The same things were measured in two ways. Each way mixes the same 10 hidden numbers, adds some noise and spreads widely along 6 directions of its own, which tell nothing about the thing.
Some things both ways: the first way, then the second way.
1.44,-0.35,-1.99,0.10,1.43,0.26,-0.72,1.02,-1.83,-0.83,0.82,-0.81,0.79,0.45,0.69,1.06,-1.31,4.36,-0.48,1.23,-2.50
-1.09,2.59,-3.90,4.58,0.13,-3.22,1.93,2.36,0.18,2.13,-1.79,1.62,-0.48,-0.69,1.60,0.16,3.60,0.01,-3.42,4.28,0.27,3.26,-1.46

-0.91,-2.79,-2.29,1.60,2.75,-1.07,2.20,3.05,-0.77,-1.17,-2.87,-2.23,0.60,2.34,2.46,3.11,0.32,4.43,-1.12,0.85,-5.16
-1.72,0.60,-1.25,1.30,-1.48,3.05,1.55,-0.86,-1.15,-1.61,1.15,-0.39,3.50,-3.95,4.03,2.45,0.81,-1.61,-3.04,1.41,0.68,-1.33,1.81

-1.39,0.50,-4.15,-2.42,0.47,-0.22,-3.76,-0.50,0.91,-3.20,-3.81,1.33,2.53,3.94,0.28,0.70,-1.23,3.61,3.81,1.34,-1.47
-1.03,1.42,-0.25,0.65,0.61,1.30,-0.05,0.56,-3.07,-1.19,1.06,0.72,0.93,-3.23,0.97,-0.36,3.26,0.11,1.06,1.47,-1.70,1.11,-2.03

1.95,2.25,0.75,0.39,1.08,-3.05,-0.09,0.67,2.50,1.73,4.03,-2.93,-1.11,-0.65,2.39,0.29,1.08,0.55,-2.76,-1.78,-0.20
-1.26,2.02,-3.51,2.22,0.15,1.92,-0.43,1.55,0.97,1.00,2.05,2.16,4.10,-0.75,-1.66,-2.78,2.73,-1.53,0.56,3.05,-1.27,2.44,-2.23

-2.18,1.16,3.30,-0.10,1.64,-2.28,0.13,-4.45,1.50,-0.80,-1.23,3.02,-3.32,2.36,0.11,-0.03,1.53,-2.08,0.79,-2.97,-1.56
-0.51,4.70,-4.74,2.46,-2.75,-0.95,-0.06,-2.63,-2.65,1.17,1.32,-0.62,2.55,2.35,-0.11,1.96,0.82,1.76,-2.23,4.08,-0.67,2.69,-2.03

3.70,3.81,0.90,-0.98,-2.75,-2.32,-1.67,-3.41,2.57,3.17,0.17,-1.50,-0.40,-2.57,-0.59,-1.76,3.44,-4.07,1.41,-2.75,2.70
0.20,5.07,-3.93,3.88,-0.68,-3.94,2.09,1.30,-2.37,1.88,-2.16,1.71,0.50,2.15,-1.08,1.99,2.19,3.80,-2.20,2.40,-0.69,2.21,-0.99

3.17,-0.01,-0.47,1.67,-2.12,-1.81,1.35,1.32,0.10,2.49,3.57,-4.20,3.31,-3.02,1.55,2.28,2.60,1.99,-0.85,-0.70,1.73
-2.62,1.35,-4.13,-1.99,4.21,-4.08,-0.16,4.18,1.28,0.38,-1.48,1.05,-1.01,0.11,2.07,-1.42,0.79,-1.94,0.27,2.40,-0.48,-1.29,-0.81

-5.82,-1.59,-0.40,-2.37,3.30,1.95,-3.91,-2.81,-2.37,-6.20,-0.29,4.66,-1.29,6.60,3.28,1.65,-3.07,6.60,0.21,1.94,-2.24
-2.87,0.92,-3.28,-4.25,4.72,-3.30,3.11,-3.56,-2.85,-0.89,1.60,0.85,-1.34,0.66,3.67,2.92,-2.02,-3.61,-2.76,-0.85,-1.78,-1.37,-1.98

-3.32,-2.06,5.05,-0.32,1.54,-3.21,3.23,-0.85,1.93,-0.88,-3.28,-1.38,-1.02,0.35,-1.97,0.72,2.26,-3.47,-1.75,1.19,-2.58
1.34,2.00,-3.30,0.47,3.14,-3.68,0.06,-1.58,-3.36,1.03,-0.72,-0.89,-2.18,-1.77,4.23,1.52,1.63,-0.48,-2.59,3.40,-0.19,1.95,-0.93

-0.71,1.02,1.28,-0.17,2.80,-1.32,-0.63,-1.01,0.77,0.43,1.43,1.86,0.11,1.55,0.51,4.07,1.56,2.68,-0.24,-2.52,-1.98
-0.26,-1.63,-0.88,-0.33,1.46,0.77,1.52,0.35,-0.47,0.26,1.28,1.27,1.07,-1.08,-0.82,-0.30,1.99,-0.54,-0.97,0.99,2.19,0.89,1.84

1.99,-1.87,-1.35,-1.52,-1.09,2.65,1.65,-1.52,0.34,0.23,-4.44,2.12,2.55,0.63,-0.90,-0.36,-2.73,-0.14,3.60,2.44,-2.74
-1.59,-0.85,-0.28,-5.22,0.80,2.97,-2.99,-0.19,-0.18,-0.32,-1.60,-0.18,0.63,-2.66,4.01,3.14,-3.24,-2.43,2.38,-0.86,0.84,-4.01,3.51

-0.55,2.03,0.05,1.23,0.33,-0.11,3.00,2.48,-1.43,-1.15,-1.09,-2.61,-0.98,-3.51,0.22,-1.59,-0.76,0.30,-2.53,1.69,-0.98
-0.47,-0.07,-1.66,-1.42,-0.86,-1.36,1.82,-3.31,-4.31,-2.01,-1.30,-2.10,-0.05,-3.31,4.24,6.79,-0.38,-0.84,-4.22,-0.42,0.03,0.05,-0.39

0.81,-3.42,2.25,0.07,2.14,0.05,2.46,-1.24,-1.99,1.07,1.77,-2.91,3.57,-2.45,-1.66,1.94,1.10,2.12,-0.41,1.74,-2.34
1.85,1.57,-2.11,3.35,-2.10,0.04,-3.03,-0.11,-0.55,3.29,-2.58,-0.90,1.66,-1.42,6.81,5.50,0.65,1.13,0.49,4.50,2.23,-3.68,5.51

0.79,-1.31,-0.45,0.65,-1.42,0.41,-0.05,-0.62,3.10,0.67,-0.47,-0.01,-1.55,3.64,1.08,-0.72,-0.71,-3.22,-0.66,0.69,0.17
-1.83,-1.17,-2.66,-4.80,6.48,-0.56,0.77,-0.14,-1.82,-2.09,4.22,0.36,-0.19,-1.12,0.69,-2.74,0.94,-3.37,0.11,0.14,0.29,-1.46,-0.73

-1.75,0.54,0.62,2.99,-0.62,-0.43,1.06,1.33,1.61,0.34,2.44,-0.56,-3.38,1.25,2.13,-1.74,0.52,-0.22,-0.79,-1.87,1.45
-0.15,-0.01,-0.91,0.54,1.94,-0.40,1.10,4.00,2.60,0.22,0.58,0.70,3.45,-0.52,-1.78,-4.93,3.22,0.13,2.09,3.77,-0.48,2.72,-1.10

1.23,-0.81,-2.44,1.71,-2.69,-0.32,0.34,-0.16,-1.08,0.30,-3.51,0.34,0.38,-1.92,-2.05,-2.22,0.30,-1.83,3.76,2.44,-0.70
2.23,-3.66,0.41,0.12,0.89,-0.64,-1.61,2.93,0.21,-0.74,-3.92,-2.33,-0.93,-3.06,2.96,-2.14,3.47,2.11,4.49,3.55,1.48,0.67,2.08

-2.79,-1.35,5.16,-0.59,2.24,0.96,0.92,-0.43,-2.51,1.04,3.19,-0.96,1.84,-3.18,-3.36,2.61,1.50,3.30,-0.10,0.60,-0.26
-1.14,2.91,-4.35,-1.17,1.68,1.10,-2.02,1.85,2.08,2.05,1.86,0.22,5.33,-0.21,-1.17,-2.18,1.16,-0.87,3.94,2.18,-0.91,0.14,-1.04

-2.01,0.74,0.00,0.73,1.24,2.72,-2.62,1.50,-3.71,-2.68,3.59,-1.30,-3.97,0.99,0.08,-3.03,-3.15,3.10,-3.53,2.57,0.73
5.21,-0.21,0.62,6.76,0.09,-0.09,4.73,2.27,0.37,3.03,-1.55,0.59,2.33,-0.28,0.89,-2.26,2.60,4.62,0.20,2.21,1.85,1.47,2.54

-2.21,-0.55,-4.80,4.42,2.92,-0.43,4.23,5.84,1.49,-3.08,-1.55,-0.98,-1.01,3.63,2.56,-2.24,-4.23,4.76,1.57,-0.38,-4.44
-0.33,-1.40,2.48,0.88,-1.47,-0.14,-0.14,2.44,0.51,2.05,-2.23,0.42,-0.35,-1.84,3.34,3.03,1.21,-0.46,0.60,2.71,1.08,0.23,1.24

-1.51,-0.47,-2.29,1.68,-0.03,3.79,-0.60,1.06,-1.13,-0.75,2.08,-1.10,-3.05,2.35,1.24,-3.62,-5.02,0.22,-1.12,3.37,-0.61
1.66,-3.40,2.96,-0.07,-0.15,3.87,1.54,-1.14,0.32,1.00,1.23,0.35,3.37,-1.18,1.94,0.35,-0.04,0.16,2.25,1.09,1.88,-1.18,4.12

0.55,-0.39,-0.75,0.28,-0.37,-2.93,-3.41,0.76,1.18,-0.65,0.84,2.11,-0.89,0.30,-0.89,-0.16,1.22,-0.15,0.79,2.57,0.05
1.81,-0.07,-2.68,0.17,2.93,-0.34,5.31,-3.39,-2.83,1.53,4.81,1.21,4.72,2.26,-0.69,3.09,-0.97,-0.80,-1.13,-3.60,0.03,-2.80,-0.47

-3.69,-0.29,4.14,2.57,3.35,-2.06,5.66,-0.36,-0.47,-0.86,2.27,-1.82,-2.10,-3.39,2.24,-1.25,1.15,-0.56,-3.12,0.16,-2.05
0.24,-0.14,-2.36,-2.20,2.37,-3.32,3.68,-2.92,-0.95,2.19,2.18,4.03,4.75,5.73,-2.96,7.01,-2.78,-2.11,-1.81,-2.16,-0.63,-2.66,1.24

0.24,-2.62,1.20,1.84,-0.80,-0.80,0.04,-0.49,2.90,0.39,-2.25,2.75,-3.31,4.36,-2.31,-1.86,-0.06,-3.72,1.98,-0.46,-0.90
4.36,3.26,-1.32,4.64,-0.16,-2.33,4.45,-0.11,-0.72,6.02,-0.01,0.35,1.84,4.15,2.12,2.55,-1.59,4.31,-2.01,1.53,2.83,-1.62,3.63

2.50,-2.86,-0.91,0.95,-3.00,0.52,2.69,1.29,-2.25,2.76,-3.22,-3.21,3.68,-3.63,-3.86,1.88,-0.18,-1.89,1.33,5.01,-2.59
-1.64,2.75,-2.74,-1.48,-1.80,3.00,0.35,-2.57,-0.33,1.13,3.07,-0.06,5.26,1.70,0.22,2.41,-2.89,-1.00,-0.49,0.02,0.03,-1.50,0.37

-2.06,1.45,-0.22,-1.66,-0.22,2.83,-2.46,-1.90,-0.24,-1.64,1.91,-0.11,-0.18,1.73,0.43,-1.79,-2.68,0.49,-0.15,1.68,1.75
0.85,1.88,-0.17,-0.54,2.90,-3.78,2.99,-1.15,-2.76,2.18,-0.18,2.04,-0.97,2.01,0.82,3.27,-0.07,1.08,-1.15,0.69,-0.17,0.33,0.82

-0.75,2.46,1.84,-2.62,-0.46,0.29,-5.12,-3.66,-2.01,-0.10,4.33,0.45,0.64,-0.99,0.78,1.82,2.57,3.82,-0.08,-1.28,3.30
-1.60,6.08,-4.26,1.52,-2.36,1.02,1.87,-2.06,-1.86,-0.04,1.62,-0.05,6.06,0.80,0.88,2.97,-0.73,1.65,-1.16,0.69,-2.12,-0.85,-1.28

0.45,0.44,0.35,0.07,0.58,0.47,1.94,-1.08,-1.79,-1.02,-0.86,-1.25,-1.47,-1.30,1.01,-1.25,-1.35,-1.02,-2.71,2.20,-2.30
0.77,0.10,-2.11,3.42,-0.30,-0.23,4.47,-0.26,-1.46,0.37,2.11,3.96,4.16,2.00,-4.11,1.28,1.86,-0.02,-4.14,0.38,0.11,1.78,-0.05

1.26,1.18,2.14,0.26,-2.24,0.56,-0.27,-3.06,-0.61,2.34,3.68,-4.79,-1.40,-1.97,0.26,-2.54,0.48,-3.48,-2.27,0.85,2.47
-1.88,1.95,-3.54,2.13,-0.19,-2.12,1.74,-1.47,-2.28,-0.09,1.45,1.16,1.10,1.08,1.02,1.83,2.65,-0.26,-2.42,3.29,-0.74,1.25,-1.30

Other things, the second way, with their names:
Q743: -0.91,0.65,-3.52,-4.06,3.75,-1.73,0.97,-0.35,-0.71,0.74,0.17,0.40,0.63,0.35,2.50,3.21,-3.25,-2.95,-1.19,-1.97,0.25,-3.60,0.52
Q289: 3.31,-3.17,0.78,0.74,3.15,2.24,3.44,0.05,-1.51,-0.06,3.44,1.27,4.50,-1.57,-0.21,-0.22,1.52,-0.44,0.82,-1.49,1.25,-2.81,2.43
Q984: -2.36,1.22,-4.00,0.72,-1.49,0.13,0.47,-1.00,-2.26,-1.91,1.74,0.84,3.45,-0.35,-1.86,2.02,2.32,-1.12,-2.67,1.67,-0.80,1.52,-1.94
Q152: -0.70,0.86,-1.02,-3.59,-0.56,4.11,-2.27,-3.07,-0.51,1.00,1.14,-3.13,1.81,-1.21,4.55,0.20,-2.85,0.23,4.42,0.78,0.55,-1.58,1.36
Q370: 0.03,-5.48,0.06,0.45,2.07,-1.82,4.29,0.00,-2.02,-1.98,1.10,0.53,0.56,-2.45,1.86,3.18,3.53,-1.83,-3.27,0.01,2.43,-1.58,2.22
Q597: 1.03,-3.55,0.67,2.87,-0.89,3.17,3.67,-1.95,-3.03,-0.77,3.29,2.62,2.81,-0.66,-1.29,1.10,2.22,-1.10,-2.27,-0.72,0.69,0.29,0.25
Q465: 0.92,2.19,-3.12,2.99,-1.19,-0.35,0.69,-0.61,-1.32,1.93,0.26,-0.36,2.02,0.62,3.27,2.35,0.15,0.64,-2.00,2.82,0.71,-0.92,0.94
Q284: -2.60,0.02,-4.10,-2.03,4.10,-3.90,2.17,-0.22,-1.19,-0.22,1.33,0.56,-2.22,-0.48,0.72,-0.27,1.97,-2.70,-4.08,2.15,1.08,2.79,-1.63
Q627: -3.27,2.41,-4.80,-6.44,3.11,-1.75,-1.88,-4.71,-3.07,-0.93,4.46,-1.22,1.36,1.88,1.55,2.75,-2.01,-4.27,-0.64,1.16,-2.09,-0.89,-3.35
Q582: 1.47,1.07,0.48,-1.51,2.19,-0.22,0.45,0.34,-0.45,0.45,1.41,0.71,3.62,-0.19,-3.77,-2.14,1.91,0.80,2.73,2.41,-1.91,4.52,-2.19
Q206: 1.98,1.21,-2.69,-1.29,4.66,-3.80,0.20,1.69,-0.99,0.15,-3.46,-3.22,-3.83,-1.68,7.47,-2.56,-0.71,1.28,-0.51,3.76,1.36,-1.00,2.07
Q659: -1.06,-3.22,-3.63,-5.25,4.48,-2.66,-1.68,-0.04,-0.49,-1.62,-0.86,-2.07,-0.39,-3.62,4.06,2.53,0.91,-4.09,1.04,0.62,0.57,-1.92,0.18
Q46: 1.44,1.02,-2.01,0.76,0.00,2.58,-1.57,0.69,-0.34,0.36,-2.83,-0.81,1.41,-4.27,3.14,0.19,0.72,1.97,0.81,2.12,2.36,-0.59,4.94
Q909: -1.03,5.35,-4.89,1.16,-1.87,-0.88,-1.80,-0.32,-0.75,0.86,-1.25,-1.61,3.27,-1.62,2.84,3.08,0.84,1.24,-2.03,4.62,0.07,0.72,1.04
Q827: -0.12,-0.16,-0.81,3.26,-5.53,3.58,0.28,-2.64,-3.12,-1.82,1.35,-2.52,2.77,-2.60,3.36,2.39,1.55,0.36,-4.08,3.86,1.21,1.44,0.42
Q678: -0.35,3.89,-4.96,-1.56,-0.35,-0.02,0.68,-4.68,-3.51,1.27,5.36,-0.28,7.01,2.34,-0.56,7.27,-2.43,-2.32,-3.46,-1.22,-1.04,-2.37,-1.68
Q919: 0.74,-1.47,-1.27,-1.93,4.84,-3.99,4.91,0.69,-4.07,-0.47,1.05,2.29,-1.97,2.07,-3.45,0.35,0.87,0.55,-1.75,-3.38,0.16,0.47,-2.19
Q454: 2.87,1.88,-2.21,-3.57,4.70,-4.52,0.01,-0.65,-2.77,1.20,-3.53,-1.67,-3.53,0.29,1.95,0.10,-1.66,2.58,1.34,0.68,0.00,1.28,0.07
Q378: -0.50,-1.88,-0.84,0.56,1.41,-1.70,3.97,0.24,0.18,-0.03,-2.30,3.32,0.83,-1.22,0.05,3.36,1.51,-0.39,-3.76,0.56,2.32,0.38,4.47
Q728: -2.97,1.53,-3.89,-3.17,1.88,-2.06,-0.51,-2.97,-5.31,-1.63,0.65,-0.79,-3.31,-1.19,3.58,3.45,0.09,-2.03,-2.17,0.02,-1.12,-0.18,-3.05
Q724: 2.38,-5.43,0.46,-0.87,4.09,-1.31,0.43,3.76,1.73,-0.78,-1.11,-0.05,1.25,-2.27,-0.67,-3.57,4.36,-0.02,3.51,2.60,1.77,0.94,2.24
Q872: -1.78,-5.11,-1.33,-2.07,0.63,6.04,-0.52,0.45,0.79,-3.19,1.17,0.44,2.80,-5.43,-0.61,-3.36,1.78,-3.91,2.31,-1.00,0.14,1.15,-0.91
Q179: -0.09,1.93,-2.23,-5.64,3.02,-0.10,-1.39,-2.73,-3.61,-0.08,-0.91,-2.14,-0.87,-1.81,5.88,4.14,-4.22,-0.64,1.93,-2.28,-0.50,-4.65,1.09
Q417: -3.33,-3.37,-1.23,-1.06,2.04,-0.38,2.76,3.46,2.57,-2.00,0.99,2.14,2.02,-0.99,-3.86,-4.34,4.21,-2.11,0.46,1.81,0.16,3.48,-1.72
Q863: 2.52,3.98,-4.85,3.85,4.83,-3.52,3.11,1.79,4.38,5.12,0.82,2.85,5.35,5.00,0.05,-4.69,0.65,1.59,2.74,4.57,-0.89,-0.07,1.47
Q456: -2.04,2.88,-1.05,1.17,-2.55,-0.75,2.48,-2.03,-3.58,-0.51,0.89,1.77,2.34,0.89,1.06,6.07,-0.72,-1.18,-5.19,1.07,-1.60,-0.06,-1.16
Q440: -0.42,1.72,-5.02,-3.87,6.96,0.46,0.83,-1.42,-0.47,0.36,3.83,0.02,2.86,-0.34,0.99,-3.05,-0.32,-0.97,3.71,-1.36,-0.32,-2.87,0.42
Q42: 0.77,-0.51,-1.77,4.41,-1.65,0.50,2.54,-0.76,0.76,1.67,1.68,0.68,6.54,-2.09,0.50,3.65,3.67,-1.12,-1.79,2.39,0.26,1.73,0.13
Q557: -0.48,0.18,-1.60,-2.59,5.43,0.33,1.13,0.64,-1.56,-1.98,0.40,0.18,-1.09,-3.89,2.69,-3.56,0.94,-1.27,0.27,0.55,-0.60,0.20,-0.06
Q446: 1.99,5.79,-2.15,3.44,0.81,-6.00,2.01,1.08,-1.07,4.10,-3.67,3.30,-1.11,5.69,0.13,0.74,-1.08,3.07,-1.88,4.75,-2.23,2.78,-1.00
Q510: 1.68,-4.43,-0.06,-1.13,8.34,-3.32,2.14,4.69,1.75,1.02,-0.79,4.19,-2.42,0.43,-1.43,-5.76,3.07,-1.13,2.36,1.86,1.65,0.10,2.79

Some of these things the first way, each followed by its name:
-3.34,-3.64,-0.82,0.25,3.11,2.51,-0.86,1.47,-4.39,-3.60,-0.49,3.85,0.14,-0.02,-1.35,-0.09,-2.80,5.51,1.22,5.57,-3.52 -> Q42
-0.99,1.23,1.69,-1.05,-1.80,-2.10,0.66,-2.94,-0.65,-1.50,-0.20,-2.77,1.03,-0.82,1.52,0.57,0.62,-0.98,-1.46,1.38,0.77 -> Q446
1.31,-2.10,-1.86,2.90,0.83,-2.53,3.42,4.22,-1.51,0.06,-0.39,-0.82,3.41,-4.94,-0.40,1.98,1.52,2.67,0.32,3.74,-2.73 -> Q659
1.95,3.41,-1.40,1.35,-2.43,-2.38,0.84,-0.31,5.39,-0.06,-4.22,1.25,-4.84,2.04,0.24,-6.06,-0.35,-6.84,1.60,-2.13,0.59 -> Q919
-0.65,-0.60,-0.28,-1.49,0.58,-1.84,-3.91,1.29,-2.18,-1.85,3.44,0.22,4.37,-1.20,-0.30,5.22,1.93,5.47,-1.49,3.65,0.95 -> Q289
4.33,2.07,-6.37,2.03,-0.07,3.52,-0.97,3.76,-0.98,0.20,3.47,-0.42,-0.73,0.72,2.97,-1.62,-5.49,2.06,-2.81,3.19,-0.98 -> Q284
0.74,1.21,1.79,0.29,-1.01,-2.62,0.74,-1.26,1.63,0.33,0.01,-2.84,-2.98,0.21,0.07,-2.45,-0.29,-4.48,-2.30,0.82,-0.61 -> Q597
3.57,2.04,-1.02,0.38,-3.71,-1.05,-1.26,-2.12,2.76,0.87,-0.30,2.56,-2.07,2.38,1.25,-0.56,-0.45,-4.18,0.02,-0.80,1.19 -> Q827
2.10,2.85,-4.48,0.23,-1.33,-1.24,-0.21,2.21,0.43,-1.00,-3.54,0.20,0.84,-2.12,-0.40,-1.63,-0.79,-1.19,0.77,3.11,-1.00 -> Q454
-2.25,4.98,1.53,0.41,-1.55,-0.77,-0.26,0.64,3.21,0.62,3.39,-1.04,-2.41,-1.83,1.10,-3.08,0.12,-3.57,-1.60,-0.36,4.35 -> Q582
1.28,1.87,3.34,0.16,-0.28,-2.53,1.66,-0.69,1.11,2.39,0.60,-2.03,-2.95,-2.54,-0.54,-1.06,0.82,-2.51,-1.96,-0.98,-1.02 -> Q872
-1.72,-3.54,5.78,1.20,-0.45,-3.65,-2.40,-3.89,1.72,2.51,5.40,-1.05,-3.90,0.65,1.35,0.30,5.77,-2.76,-1.88,-0.29,2.10 -> Q863
-1.22,0.77,2.72,-1.90,4.51,0.90,-0.78,-3.76,1.94,0.14,-1.17,3.74,-3.15,3.16,1.38,0.44,1.11,0.93,-0.14,-4.13,-2.75 -> Q46
0.68,1.66,-1.37,1.93,-1.82,1.00,-0.70,0.27,-2.16,1.97,3.34,-1.07,-0.46,-1.83,1.27,0.56,0.05,1.87,0.02,-0.15,0.82 -> Q417
-0.25,2.19,2.76,-0.24,-1.68,-3.91,2.57,-1.17,2.03,0.68,1.05,-3.62,1.55,-1.84,1.86,2.13,2.95,-1.00,-2.01,-1.92,1.47 -> Q456
